The rows of a group lie close to one hidden flat surface of 11 dimensions, which may be shifted away from zero. Surfaces can cross.
Known rows, each followed by its group:
[  2  24  25   7  14   3  -5  -1   3   8  34   6  19  13 -17   0  19   0] -> j292
[  1  10   6  25   0  21   6  -2  -7 -26  -9  -3 -10   2  15 -26 -10  13] -> j599
[ 19  20  -7   2 -10  25  18 -10  -6   8   2  -8  15  16  16   1   2  -1] -> j794
[ -8 -25   1  35  -1 -19 -20 -26  13  -5  -9  -4  10  -9 -16   6   7  -3] -> j109
[ 16   4  -4  11   4   9  -2  -7   5  -6  -9 -10  13 -24   8 -31 -23  -3] -> j794
[-22  -3  -9 -10   5   2 -20  27  13   7 -20  14   6  13  12 -18 -18  13] -> j109
[  9  19  20   7 -23  10  -3   1   5  -5 -16 -21 -12 -10   2 -26  -1 -24] -> j96
[ -2   4   6 -20 -12 -16  20  -1  -9  11  16  12 -10   3  17  14   7 -20] -> j292
[ 22   7  -1 -10  -1   5  -9  12 -11  -3   2   1   4   5  -1  23   3  -2] -> j794
[-15  13 -12  17   1  17 -22 -35  -7 -11 -11   4 -16 -10   0 -13 -18   2] -> j96
[ 16  13   3   7   4  16   8  -5   5  -5  -5  -3   9 -16   7 -16 -10   0] -> j794
[ -5  -9 -21  -1   3  10  17  17 -13 -11  11 -20   9  -1   4   4  11  -2] -> j109
[-14   1  -7  -3  -1  -6 -21  13  -7 -12  10 -13  14  16   4  34  26  16] -> j109
[ 17  -3  -9   2   0  -6  12 -18   3 -11 -16   5  -1  -7   9   4 -17  32] -> j794
[-21   8  -3 -20  19 -16  -6 -10 -12  10  43   9   2   6 -11   6  13   9] -> j292
[  3  12   9   9 -12  11 -13 -29 -15  -6  15 -24 -12  -5  10 -42   1   5] -> j599
[-12   6  22  -8  -2  -9 -13  10  -9  -5  18 -38 -12   3  12 -35  11   0] -> j599
[ 14  22  32  -9  -8  -8   7  19   2   8  14   8   0  21 -11  13  19 -18] -> j599
[ 10  19 -17  16 -17  14   1 -23  -5  10 -18  23   8  17   6 -13 -24  -1] -> j794
[-22   8  17  -7   5 -11   3 -20 -10  11  36   7  -9  14   4  12  20  -5] -> j292
[ 15  17  20  -6   1  -2  -4 -10  -7 -10   8  13  -6  15  17  10  -1  26] -> j96
[ -6  -1  10  10   3  -7 -12   9   7  -4  -6  -5   1  11 -12  14   7  -3] -> j96
[ -7   1  -8 -21  10  13  13 -10  -6  11  17   3 -11  -4  -3   8   8   5] -> j292
[  2  19  26 -14  11  10  25   4  -1   9  22  -2  -4  15  13  12  12   0] -> j599
[-24  23 -13   9  13  14 -25  -8  -1 -14  -5  13   0   1  -2  -7 -16  11] -> j794
[-11   7  11 -10  23 -16 -10   7  -7  -7  18   9  -2 -12   6  21  -3  -5] -> j292
[  5  12  10  32   1  -8  10  -8   3 -18   6   1  15   2  -3 -16  -2   4] -> j599
[  3  22 -19 -11 -16  -1 -38   5   1  -5 -28  12  13  -1  15  18 -17  11] -> j109
[ -1  25 -10  -6  12  16  -7 -28 -22   5  21  24  -7  -6   6  -2 -17  -1] -> j794
[ 11  -2 -18  -2  -8   2   3   6  -5  -4 -20 -11  -3 -19  -6 -10 -21 -20] -> j109
[-15  12  31  15   1 -32 -18   4   0 -14  21   5  -8  14 -17 -25   4   0] -> j599
[  6   4  -8   0  -6  -8 -21  35   0 -16 -24 -12   8  -7  -2  -1 -13  -3] -> j109
[ 14  17  12  20   5 -17 -13 -17  -4  -9   5  12  14  -5   2  -6 -22  -2] -> j794
[-17  -6  -7 -11  -2   4  15   8  12   3 -11  14 -18   3 -15   1   8   5] -> j794
[  3  20 -23  -6  -7  16 -14 -25  -9   3  -7 -11   9 -19  21  -6 -18  -9] -> j109
[-18   7  -5  14  -4 -20  15  -8  12  -8  -9  -9  -8  -3 -17   5  -8 -18] -> j96
[ -7 -14 -17  10   7  19  -5  30  -4 -13 -18   0   3  -3  -4  19   6 -13] -> j96
[-16  -7 -19  -3 -15  -5 -19   3  -4   8  -2   2   2   8 -14 -13   8  -5] -> j292
[  4 -18   1   5   7  11   5   3  -6  -6  -8  37 -15  16   2  22   5  17] -> j96
[ 19  19  10  -7 -22  -6  13   1  -3  -3   9  22  -5  25 -16  28  21  -6] -> j599
[ -7 -16 -13  14   8  15   5 -13   9  19  -1 -13  22   4  -4   2   7  -1] -> j96
[  1  17   1 -14  -2   0   5  20  -7  -8  16 -17  14   1  23  21  15  -8] -> j292
[ -6   7 -11   8  -5  -5   1 -22 -14  -3  27   9   2   6 -19  15  22  -5] -> j599
[-17   9 -27 -12 -12 -21  11  23  -1 -22  -9  -8   4   2   6  20  -3   4] -> j794
[ 15  21   0 -15  -7  14  -8  14  -6 -10 -15   2  -4   3  13  21  -9   6] -> j599
[ 10  30  14   2  -6   5 -37  14   5  -4  -5   3  14  14 -10   3   5   3] -> j292
[ -9   8   5 -20  -5   3   6  16  18  18  -8  18  11  33  18   5   7  20] -> j109
[ -5  -8   6  -5  -8   3  31  15  -2   0   5  -5 -16   7  -4  11  22 -17] -> j96
[-14   6   3  -6   0   6 -33   7  -9  -1   8 -22  -2  -3   2  -2  10  -4] -> j96
[ 15 -15  -6  -5   1   0  19  17  18   0 -11 -12  13  -9 -10   3   7  16] -> j292
[  3  11  -8  19 -12   5  -8 -20   1  -7 -24  45  -3   7   3   2 -25  -1] -> j292
[ 29  19  -7 -14 -25 -21   6   6   2  -2   6 -22  23 -15   9  -9  -3  -4] -> j599
[-28   1  -5   3  35  10  17   9  -6  -3  14  14  -4  -7   7  -5 -10  -8] -> j599
[ -8 -23   0   1 -10 -31  -8  21  11   2   3  10  16   8  -8 -11  14   5] -> j109
[ 14  22  13   5 -16   9 -16  -2   6   4 -21   7  -5   0  -6  -7  -8 -19] -> j96
[-19 -29 -41  -2  -4   8  18 -18  -7   8   6  -9   2 -14   9  -5   2  -1] -> j109
[ -1  -2 -14   4  -1  14  16  -8  -3  14   4   3   2 -22  -1 -36 -18 -31] -> j794
[ -1  14  17 -10  -6  -4  16 -20  -7  10  22  17 -24  14  -1   1   7  -8] -> j96
[ -4   1 -17  15  -7  10  -3 -13  -6  -5  -2 -29  24 -17  29 -32 -10  -4] -> j292
[ 11  14  18  27  -2   8 -33 -39  -4  -7  11   0   5   0  -8  -7   3   9] -> j599
[ 11  -4   7  33  -1  -8   1   7   0   0   3  -4  25   7  -5  -6  -5 -30] -> j794
[  6  21  -4   6  -5  14  -3  -3 -10  -3   6  19   9   3   1  22   7 -16] -> j109
[-19 -22 -17   1 -18 -47   4  13  -5   7  32 -21  32   7   3 -18  18 -15] -> j292
[  8   0  -5   9  -1  12   9 -15  -4 -10 -16  34 -14   3   8   6 -19  12] -> j96
[ -1  11  29   8   1 -19 -19  -3  15   5  -5  -3   2  12  -8  -7  -4   2] -> j109
[ 10  33  17 -12   2 -17 -14  20 -22 -17  28 -28   0   6  -4   5   5  -1] -> j109
[  4  12 -14   7  -6  14 -20  29  -1  -7 -16  17  16   8 -16  14   3  -8] -> j292
[ 25  30   2  12   3  14  14 -26 -13  -8   9   6  16   7  19  11 -14  10] -> j794
[ 12  15  16  11  10 -10  -8 -20  11  -4  -4  25   7   5  -2  18 -10  15] -> j599
[-12   7 -27   5  -5  30   1 -19  -9   9  -9   2  -5  -6  -5   2  -5 -17] -> j96

New rows, each followed by its group:
[ 11  24  19  22   0   4 -27 -12   7  -6 -16  10   4   3 -13  23  -5 -14] -> j109
[ -1   9 -12 -15 -20  -4 -20   1  -5   8 -10  12  -7   0  -4 -10  -9 -11] -> j292
[  7 -16  -7  16  -3  31   6 -10  -1  -4 -18   4  -6   3  11  -2   3  12] -> j96
[-19   1 -25  -5   4 -30 -15   5 -10 -14   1  30  -8  -9 -13   3 -24   0] -> j599
[  8 -16  -9   8  -8 -12  14   9  10 -14 -27  -7  -5 -16   4 -11 -17   1] -> j96
[ -3  27 -12  -7   0  22  -2   0   4  -9 -18   6   0  -3   6  -7 -12  11] -> j794
[-10  -9  13  -2  24  -5 -24  13 -14  -6  23  14  -7   0   5  -5  -1   5] -> j96
[  4  22   3  -4   5 -11   7 -14   7  18  13  -7  23  13  -3  14   0   2] -> j96
[ 10 -17   2  -7   7   0  34   6  10 -11 -19  -1 -12 -25  22  21 -11   0] -> j292
[-16   1   3 -10 -11 -11 -13 -10  10  10  -4   6 -12  31 -15   1  11  29] -> j794
[ 24  17   1  -3   7  28  -2  17   4   1 -14 -12  23 -13  15  17  -2 -12] -> j599
[ -8  -2   5   4 -13  18  19 -16   3  14   5  -9  -3  26   2   4  32   2] -> j292
[ -6  -5   5  -2   3  -2  39   6   4  16  15   6  -2   8 -11  10  16 -26] -> j96
[ -2  10  22  17   2  -7  -9 -12  -2  -1  22 -10   7   3 -15  10  21 -19] -> j109
[ 14   1 -22 -11  -6  13  13   2   3  10  -9  17   4 -13 -13 -13 -11  -2] -> j292
[ -4 -17  11   7  11 -15  11 -22   9   4  18 -13  -1 -18  -1 -28  -3   7] -> j794
[ 12  -3  10   6  12   9  19   8   4  -3   2  11   1 -14  -7   4   4 -14] -> j794
[ -2  13  -9  11 -11 -28  10  -6   3 -12  -3   2  14  11   5   5 -13   4] -> j794
[  4  11 -25 -31  -1  22  12   3  -9  -1 -13  27 -21 -13   0  15 -10  10] -> j794
[ -4  30 -20 -33  -2  -3 -15  -5 -18  14  35  -1  12   0  -7 -10   3   9] -> j292
[ -5  -3   7   0   4  26  22   2  -6  -3  -9  27 -32  19   3  12   4  -1] -> j599
[ 14   6  -1   1  10  14  47  16  13 -25  -9 -12  11 -18  15  23   9  13] -> j794
[ 12  25   5   9   9  -1  -9  18   1 -17   6  -5  33   2  -6  33  10   0] -> j599
[-11 -13  27  -4   4   8 -27  13  20   9 -10 -27 -17   3 -25  -6  24   5] -> j292
[ 24  13   5   0 -23  25  20   2  -7  -5  -6   1  -7  17   3  17  20  -2] -> j599
[  1   2 -16   7   2   4  35 -13  -5  -3  11   9   7 -12   4 -12  -7  -8] -> j599
[ 22   4  12 -15  11  23  -9   8 -11  10  16 -20   2 -29   1 -19   5 -15] -> j794
[-25 -26 -21   1 -24  -3   6 -10   0  10   1  -9  -3  27  -9   3  27   7] -> j292
[ -7 -10  11  13   6  -2  -9  18  13  -5  -1  -8  15  21 -23  14  28  12] -> j292
[ -8  -4  -3 -22   5 -26   4  12  -3  11  25   1   1 -17  -5  -7   1 -20] -> j292
[ 16  33  15   0  11  -9   8  -1  -1 -22   6  15   6  -2   9  29  -9  14] -> j794
[-12 -13  -7   0   2  -5  11   2   4  -3   2 -11   5  19   2  17  14  22] -> j109
[ 12  10 -20 -21 -16   5  25  -8 -17   3   7  -3 -13  -1   4  21   1 -12] -> j109
[-15 -17  -4  -1  11  -2  33  33   5  -5   4 -12   4   3   0   9  14  -7] -> j599
[  1 -26 -10  -5   3 -18  45 -12   8  15   9  27  -5   1 -15   3   4   2] -> j292
[-22  -7  -7 -18 -13  -7 -29   7  -7  -1  -8 -23 -18  -7  13  -2   1  -6] -> j292
[ -6  51  18 -21  10 -17  12  -2   8 -14  16  20  -8 -22   4  -3 -12   3] -> j794
[  0  -5  11 -15 -10  -3  14  24   2   4  -2 -11  -9  -3  18  20  13 -29] -> j292
[ 21  36   2   0 -11   7  -1 -16   0   5   3  39  21   0  17 -11 -15  -3] -> j109
[ 29  30  25 -19 -11   5  20   3   9  14  -4  31 -10  -3  -7  -4  -8 -16] -> j794
[-19  -3 -29   5  25  -7   2  -6  -3 -10   4   3  16  -2   5  25 -16  17] -> j96
[-10 -19 -10 -13  -5 -17  16   3   4   8   1   2  -9  15 -10  23  13   3] -> j96
[ 18  15   7  11   1  -8   1 -26  -9   4  16  -2  15  -9  12 -26 -22  -8] -> j794
[ -8 -15 -24 -12   6  -5 -19  -6  -8  -3  -3   5   1   4  12  17  -9  34] -> j96
[ 22   2 -12 -17   1  10  15  16 -18 -18  -6  28 -10   2  28  22 -12  22] -> j96
[ 19  49  15  -8 -14   3   5 -12 -13  -3  20  22  -3  10   0  -2   0 -10] -> j599
[  0  -3 -12  10   3  -9  14 -16  -5  -1   4  45  -4  -1  -6 -15 -18   4] -> j109
[  8  11 -34 -22 -24  20  -2   6  -7   9   0 -24  21  10  -1  -8  12  17] -> j292
[ -3   4   9  18  11  34  15   4   7   8  -2  19  -1   6 -17  -7   9 -21] -> j794
[ 13   5   5  17  -1 -13  -2  29  -8 -17   5  11  12  -7 -16 -16  -6 -19] -> j109
[-12   6  24 -14  12  -5 -13 -10   1  -2  16 -24 -13 -11  19   4   5   8] -> j292
[-25  -6  -1  14  24 -10   1  -8  -4 -12  18  20  -7  -4 -14  15   1   0] -> j794
[  7  19  10   7   2  13  29  11  -6 -19  -1   4 -11  -2   5   8   1 -17] -> j96
[ 33   3  -7 -17 -17  -2   0  -5 -16  18   1  11  -4   1   2   6 -12 -11] -> j794
[ -6  19  18  -9  11  21   3  29  12  -8   5 -17   3  -5  -4   6  27  -1] -> j794
[ 17  10   3  18  -9  -5   4 -31   0   6  -5  11   9   7   3 -19 -22   5] -> j794
[  7 -10  12   5   5   3   8  23   9   8  -5  15  13  18 -11  26  15  -7] -> j96
[ -1  11  -4 -26  13 -17  10 -34  -5  14  40  -2   3  -2  -4 -11   0  38] -> j292
[ 17  -3   9 -10  -7 -10  18  11  10  16   5 -15  13 -12  -2  -9   9 -25] -> j599
[-13  11 -12 -28  15  -1  10  -4 -15   5  30   6  -6  -6   9  15   7   0] -> j292
[ -1 -17  13  10  22   0  -6  13   0   1   7  29   4  16  -6  17   7   7] -> j96
[ 33   1  22  -8  -3   6 -12   0   0   8   1   5   7   7  18 -14  -2  18] -> j96
[ -3  -7  -9  16  -7  10 -20  -4   8   2 -27   0  -5 -12  -8 -19 -12 -14] -> j96
[  5  24 -17   9 -14  15  46 -31   2  -4 -15   5  -8 -11   4  -3 -20 -16] -> j96
[ -1  13  -9 -24  -5  23   7  13 -26  -7  14 -10 -17  -3  23   8  10  -5] -> j96
[ -8  -4   2 -18  16 -10  -9  17   8   6  18 -16   4  -1 -21   6  21  15] -> j292
[  1   0   4   8   1 -22  -1 -19   7 -12  -5  -8   1  -9   8 -14 -20  18] -> j96
[ 23  -8  -1 -32 -17  -9   9  -5 -10   4   0  12 -17   9  23   5  -2  29] -> j96
[ 15 -24   6  27 -10  -2  16  13  22 -15 -32   3   4   3 -10   1   3   4] -> j599
[-18 -15 -11  27  10  -6 -29  -7   4 -17  -1 -23  23  -6   4   0   6  16] -> j109
[ -9  14 -17 -32 -28 -17 -17  -6 -16  14   9   5 -13   8   8   1  -2  -5] -> j292
[  3  30   8   8  20  15  17 -29 -11  -6  22  16   4   2   9  13  -1  13] -> j794
[ -1  -3   0  -6 -25 -13  34  -8  11  11 -11 -10 -16  -2 -14  -9   5 -25] -> j96
[ 11 -27  -4 -11  11 -18  23   6  -7  -8  22 -28   1 -24   7  17  12   1] -> j794
[ 25   6  -5  -9 -12   8   1   5   1   5 -14  14   6   5  -8  45   8  -7] -> j599
[-18 -20 -26   5   2   4  30   3  -1   3  -2  10  -4  -9 -10  -4  -2 -18] -> j794
[  4  20  -1  -6   8 -29  -7  -8 -12 -19  15   9   1 -10   9  18 -17   8] -> j794
[-16 -21 -11  -1  -4 -23  15 -15   0   4  22  26   0  14  -4  -1  13  21] -> j109
[-13  -5   8  25  17 -19  19 -19  12 -13   7 -10   9   8   0   7   0  23] -> j96
[ 18   8 -16 -11   2   5  27  11   1  -7  -2   8  19   1   3  26   3  16] -> j292
[ -2 -21  -6  -5  -8 -31  14   2  -7  -6  24 -15   2   3  -6  -3  16   9] -> j109
[  1 -13 -11  -1  -2   4  12   6   6   8 -14  12  -7 -19 -11 -19 -11 -15] -> j794
[ -8   6 -19   7  16  -8 -17  22 -11  -6   8  38  15 -12 -18   5 -15 -25] -> j292
[ -3   3   3 -19 -13 -41  -3  13   3   3   2 -13 -10 -11  -5 -14 -11 -18] -> j96
[  8   2 -15  17 -27  18  20  -9   1   0 -11  -9  20   4  21 -15   4  -9] -> j292
